The rows come from 4 hidden closed curves, with some noise, and rows from the same curve form a group. Each curve winds through 8 dimensions. The rows are also pushed far along 5 directions, which tell nothing about the answers.
Some rows, each with its group after it:
[ 50  19 -19 -35 -81 -20 -32 -30  36  -8 -33 -18  36 -16   4  11  -8] | Z_931
[  2  45  34  28  -5 -19  -6  17  44  -1  14  -5  20  -7 -38  21   4] | Z_884
[ -9 -19 -26  20  16  30  10   3  -7  -1  -3  -5 -22  20  -1  -8 -10] | Z_979
[-25  22   8  33   5 -11  -3  34  -4 -21  45   3 -30 -30 -23   3   2] | Z_931
[ -2  -2   3  12  -9   5   1  18   2  24  11  -6 -11 -10  -5  -3   3] | Z_979
[-19  14   7  19  19  -4 -17  20  27  42   8   2  -4   9 -25   5 -26] | Z_884
[ -4  12  11  20 -38 -15 -25  40   2  32  16  14 -18 -13 -45  -3  12] | Z_931
[  6  26  37 -17  25  -1  25 -11  12 -23 -11   7  24 -25  36  12   6] | Z_979
[ 15  16 -10 -21  27  35  25 -42  30 -34 -64   6  30  37  29 -12 -17] | Z_564
[ 30 -54 -14 -25 -32 -10 -19 -16 -43  49   2 -13 -21 -17  17  -7 -25] | Z_931
[-57 -21 -31  29  50   4   4  28 -25 -38  55   8 -59   2  -7 -26  -8] | Z_884
[-20  -9 -54  -3  -3  14  -4   2  -9  -4   1   4  -6  29  11  -6   3] | Z_884
[-16  31  -3  18  17 -11  -4   5  34 -14   8   4  12  23 -18   5   6] | Z_884
[-23 -14   6   5  -3 -31 -25  28 -36  18  67  14 -44 -37 -28 -20 -13] | Z_979
[ -2 -62 -48   4  -7   9   9 -18 -58 -28  25  -4 -38 -15   4 -19 -13] | Z_884
[ 17  -4 -58   2  -8   6   0 -40 -16 -70  33   6  11  11  -9   9  -9] | Z_884
[ 36 -10 -56 -40 -69  -2 -12 -52   2 -24 -33 -33  27   4  30  -6  -5] | Z_884
[ 20  17  42  -8   9  -3  11  -4   4 -30   4   9  13 -15   3   5  17] | Z_979
[ 13 -26 -28   3 -47   8 -25  19  -9  51  -3 -12 -23   6  -8  -2  -4] | Z_979
[ 16   6  43 -26 -21  -7  -8  12  29  43 -43  13  16 -21   4  -1   1] | Z_564
[-21 -17 -31  -7  28  11  -6 -17 -35  -6  10 -16 -20  34  13 -16 -19] | Z_931
[-11  -8  -2  -2   7   4 -23  16  -7   5  27   0 -23  -2 -11  -2 -19] | Z_979
[ 20  43  -1   9 -25  -3  10 -27  20 -50   4 -17  33 -12 -16  13 -10] | Z_884
[-25   2   4  22  30   3  10  11 -30   6  25  -2 -22  36 -16 -24  11] | Z_931
[ 45 -14  25 -17 -26 -14  26 -38 -18  -4 -33  -3  25 -27  20  -3  16] | Z_564
[ 28  -5 -62  10 -31  28 -17 -25 -18 -33  -7 -19 -13  47 -13  -1 -22] | Z_979
[ 21  74  26  28  20  12  22 -27  84 -92  -1 -20  57   7 -22  31   2] | Z_979
[-13 -18 -11   3  11   6   1  -6 -29  -2  19   6  -8  -4 -13  -4 -11] | Z_931
[ -7   3   6  -4  -8 -25 -13   5   3   0  17 -10   2  -3  -4  -1  15] | Z_931
[-22 -42  -1  15  30  13  -1  30 -41  86  -7 -10 -47  51   9 -22   3] | Z_979
[ 20   2  48 -14 -34 -29  -2   4  13  16 -17   0  13 -49  -4  -2  17] | Z_931
[ 19   8 -38 -19 -14  -1  -1 -43  18 -21 -39 -15  29  42  21  -5   2] | Z_884
[ -5  52 -30  23  -3   6   7  -6  26 -45  15  23  24  23 -33   4   4] | Z_564
[ 30  38  49  10  -8   6  21   1  36 -56  -8   1  23 -50  -1  26  14] | Z_564
[  2  16 -53 -20 -45  12 -38  -3  16  -7 -16 -11  15  43  -4   9  -2] | Z_564
[-23 -54  38   7  45  -1  11  26 -12  32   5   7 -30 -20   8  -8  13] | Z_979
[  2  -3   0 -12  14  10  10 -14   2  16 -37   0  22  37  19  -3  19] | Z_931
[ 11 -59 -18 -35 -31 -11   0  -9 -47  10  -4   1 -20 -22  35 -24  24] | Z_884
[-23 -12 -39   4  17  10  -1   6  11 -12   5   7  -7  25   6  -7   7] | Z_884
[-17 -14  14   5  12   4  18  12 -37  34  -1   3 -28  -2   5 -29  -2] | Z_884
[ 11 -17  17  10  18  21 -11  27   4  52 -28  -3 -32  23   9   1  -8] | Z_564
[-16 -15   2  20  -5 -11 -36  34  24  36  14   3 -15   3 -45   9  -5] | Z_979
[  2  -5  61 -18  41   1  26 -15   9  20 -34 -20   9 -19  38  -7 -16] | Z_564
[ 28   0 -25 -18 -46 -15 -35  -9  -5  47  -5  -2   2  30  -9  -9  -3] | Z_564
[ -7  23 -53  25  34  45  16 -22  31 -17 -20  -4  22  80  -6   7 -19] | Z_931
[  5   0  11  -5 -22  -5  -6  11  12  30 -14 -20   9  -8   9  15   2] | Z_564
[ 22 -10 -45  -7 -56 -14 -37  -5   1   1  28 -11   2 -13 -14  22 -16] | Z_931
[ 37  -9  34 -19 -50 -24 -11   6   3  30 -23  12  13 -24  -7   2  32] | Z_564
[ -6 -47  13  -6  14 -13  13   4 -40  28   9   5 -18 -20  20  -8  20] | Z_931
[-23  21  -2  31   3 -27  -4  20  34 -19  42  -1   7 -11 -31  15  18] | Z_979
[-35  13 -30  14  36  15  18  -9 -24 -32  30   3 -15  16  -1 -19 -24] | Z_564
[-24  39 -11  37  31  29   5  15  44 -25  -8  -3  21  60 -29  23   9] | Z_979
[-11 -22  25   5  23 -18  -4  10 -11  58  -3  -1 -18   6  -5 -16  -8] | Z_884
[ 15 -34  14 -20 -17 -11  29 -17 -46 -39  11   2  -6 -46  27 -19  35] | Z_884
[ 28 -20  37  -7 -33 -22   4   4 -15  42 -23   4   6 -31   2   5  22] | Z_564
[  2  59  22  25  28   1  12  -2  59 -21   1  11  27   8 -23  10 -10] | Z_564
[ -9 -18  -7  -8  -4  -3  -9   6 -26  53 -11 -12  -8  33  11  -9   5] | Z_564
[-18  14   6  10   3  -3  -5  20  15  15   0   8  11  17 -16   8  24] | Z_931
[-14  47  70  23  36  -4  14  30  49  31 -11 -16  15 -16   3  25  -6] | Z_979
[ 19  24  39 -18 -20 -11  -3  15  12  43 -28  14  15 -10  14   4  22] | Z_931

New rows, each followed by its group:
[-14  13 -11  29   7   7 -21  21  32   8  10  -3   3  53 -44  10  11] | Z_979
[  5 -29  -4  12  -3   4   0   5 -13   0  13  -1 -20 -20  -9   3 -10] | Z_884
[  3  -9  -7 -12 -11 -12  -9  -4  -3  41 -14  15  13  10  -2   1   6] | Z_884
[ 20 -20  19 -18 -14 -28 -11  -3 -21   9  21  17  -1 -36   0   2  12] | Z_884
[  5 -16 -28  13 -10  -3   2  -5   1 -13  28 -11 -16  -9  -3 -10  -2] | Z_979
[-17  -3  18   5  14 -16 -12  24  35  60  -6  -8   6   5   2  11   3] | Z_979
[ 36 -18  29 -34 -77 -33 -56  18   2  28  -6   1   9 -47 -22  30   9] | Z_979
[  7  31  41  22  -2  -3  16  11  33   7 -13   6  23 -15 -24  13   8] | Z_884
[-13   9 -25  24   5  16  -6  19  16  21  16  -7 -14  30 -14  -3  -6] | Z_979
[-14  -8 -14   3 -11   0 -13   6 -10 -47  20  11   3  -7 -30  15   8] | Z_979
[-17  25  34   0  16  -3  18  17  35  20 -18  -7  17 -12  19   6  10] | Z_931
[-20  30 -17  26  13  24   8  14   3 -41  28  13  -4  13 -26   1  -1] | Z_979
[-10 -10 -27   7   3   2 -13   9  15 -15   6   1 -14   3  -1   4  -7] | Z_884
[ -4 -42 -29 -24  20   6 -12 -27 -37 -22  -3   1 -12  25  13 -10 -15] | Z_979
[  0  11 -46  -3 -35   5 -29  -7  26   9 -21 -16  23  55 -19   6   4] | Z_931
[-18  -2  10  19  21  -9   2  13 -11  -7  54   2 -21 -33 -18   2 -22] | Z_931
[ 12 -31   0 -24  28  12  25 -32 -12  -5 -38  -1  -5  17  44 -33   8] | Z_884
[ -2  22  22   8  33   9 -15   1  33  33 -11  -6  18  38 -17  17 -17] | Z_931
[ 17  23 -12  20  -1  36   5  -4  53 -24 -34 -11  24  26  -9  25  -4] | Z_979
[ 26  -4  22 -26  -6  -4 -10 -23 -19  34 -23 -25   0  16  21 -12 -16] | Z_931
[-26 -13  11   8  59  33  30   0  -7 -30 -27   4 -17  25  16 -19  -4] | Z_564
[-21 -23  -1  13  67  41  26  -4 -27 -17  -4  16 -28  32   3 -24 -11] | Z_979
[ 17  12   3 -27   1  -1  22 -48  -5  -4 -44  -7  41  31  25 -12   5] | Z_564
[ 12  10  26  -2   1   0  23 -20 -22 -39  -8   6   4 -15  -5 -16   3] | Z_564
[ 29   7 -40 -27 -17  14   6 -54 -14 -35 -38  -8  11  33  26 -25 -14] | Z_931
[ 11  13   3  -1  41  27   3 -10  11   1 -22   0   0  60  13  -4  -7] | Z_979
[  0   7   1  30   8  11   8   6   1 -23  12  -6  -5  20 -25   1  11] | Z_979
[ 21  -4 -23  -8  -7  21  -9 -20 -11 -45  -2  12  -1  24 -11  -3  -4] | Z_979
[-10  -4   5  -7  -3 -19  -1 -10 -10 -53  34   9  16 -20 -20   4  22] | Z_979
[ 33  36  90 -13  13 -24  45 -29   9 -43  -1 -11  28 -68  26  -4   7] | Z_931
[  6   6 -37   1  -7  13  18 -34   6 -35 -17   1  19   3   5   0 -19] | Z_564
[ 27  23 -43   1 -36   2  -8 -34 -15 -60  32   4  22  19 -28   5   2] | Z_931
[ -2 -24 -11  14  43  13  27 -20  -7 -16   4   2 -14  23  10 -25   4] | Z_979
[ 10  29 -18  14  -7  21  -6  -2  26   8 -34   2  10  50 -15  -2  -1] | Z_931
[  8 -30  -5 -11 -14 -17 -14 -11  12   9  -5  -7   9 -13  -1   5   3] | Z_979
[-25 -14 -32  -4  13  -1  18 -19 -42 -73  55   2 -29 -32   8 -35 -10] | Z_884
[  0  25 -22  25 -27  -8 -13  10 -10 -25  34  -5 -10  22 -37  -4  15] | Z_931
[  1 -19 -26 -10 -15 -11 -29  -9  -2  -3  18   0  -8  -1 -17  -5 -16] | Z_979
[ 29 -11 -63 -23 -50   8 -28 -39 -13  16 -22 -27  15  56   4  -5 -12] | Z_979
[  3   1  -1   8  -7 -10 -10  -4  14  -1  19 -15   7  13 -20   0   8] | Z_979
[ 21   7 -33   7   7  21  22 -43  -5 -52   4  -7   3   4   7  -8 -34] | Z_931
[-13  23  38  -2  13 -12  -1  29  -7  20  22  10 -18 -13   3 -13  10] | Z_884
[-12 -14  17   1  34   2  -2  15 -33  18  28   5 -37   8   4 -21  -9] | Z_979
[ 13  45  61   4  39  -6  45 -30  18 -55   7 -15  25 -27  18  -3  -1] | Z_931
[-11  -9 -19  19  31   1   9  -7  14  16  -2   2  -3  45  -9 -15  -3] | Z_564
[-11 -21  10   5  33   3  18   4 -10  13  14  -2 -25 -14  17 -16 -16] | Z_564
[-24 -15  29  -8  24 -10  -6  23 -49  61  10   9 -28   7   3 -19  -3] | Z_979
[-34  28  29  21   4 -13  16  35  29 -21  11   7   2 -44 -13   6  17] | Z_884
[-13  34  15  -6  20  -2 -14   8  20  19  -4  -4  18  32   0  13  -6] | Z_979
[-25 -28 -11   3  40   8  14  -8 -45   8  13  -1 -15  36   9 -17  11] | Z_931
[ 32  19  -6   0 -54 -11 -39  18  37  46 -19  11  15   6 -25  22   7] | Z_564
[-38  -1 -45  13   3   7  -4  23  -8 -13  32  12 -17  12  -9  -6   7] | Z_884
[ -2   2  63 -20  18  -4  -6  15   0  29 -18 -12  -6 -23  19   1  -5] | Z_564
[ -5  48   3  10  17  22 -16  10  51 -21   5  -7  16  22 -15  23 -23] | Z_979
[  2 -56  -4 -16  -8   3 -10  11 -79  28   9  23 -48  -2   1 -27   5] | Z_979
[  5 -13   6   1  -3  -6   8   2 -12 -14   2  19  -5  -5  -7 -10  26] | Z_564
[ -1  41   5  13  27  28 -19  20  32  33  -9 -12  -7  58  -5   9 -27] | Z_979
[ 22 -10   1  -2 -52 -16 -17   0   2  27  -2 -27   4 -24  -8   9  -3] | Z_979
[  9  15 -25   6 -21  15  -3  -1  11 -11 -18 -11  -5  37  -2 -14   8] | Z_884
[ -4 -15 -14 -18 -18   3   5  -2 -34  27 -13   2 -10  -2  21 -19   2] | Z_884
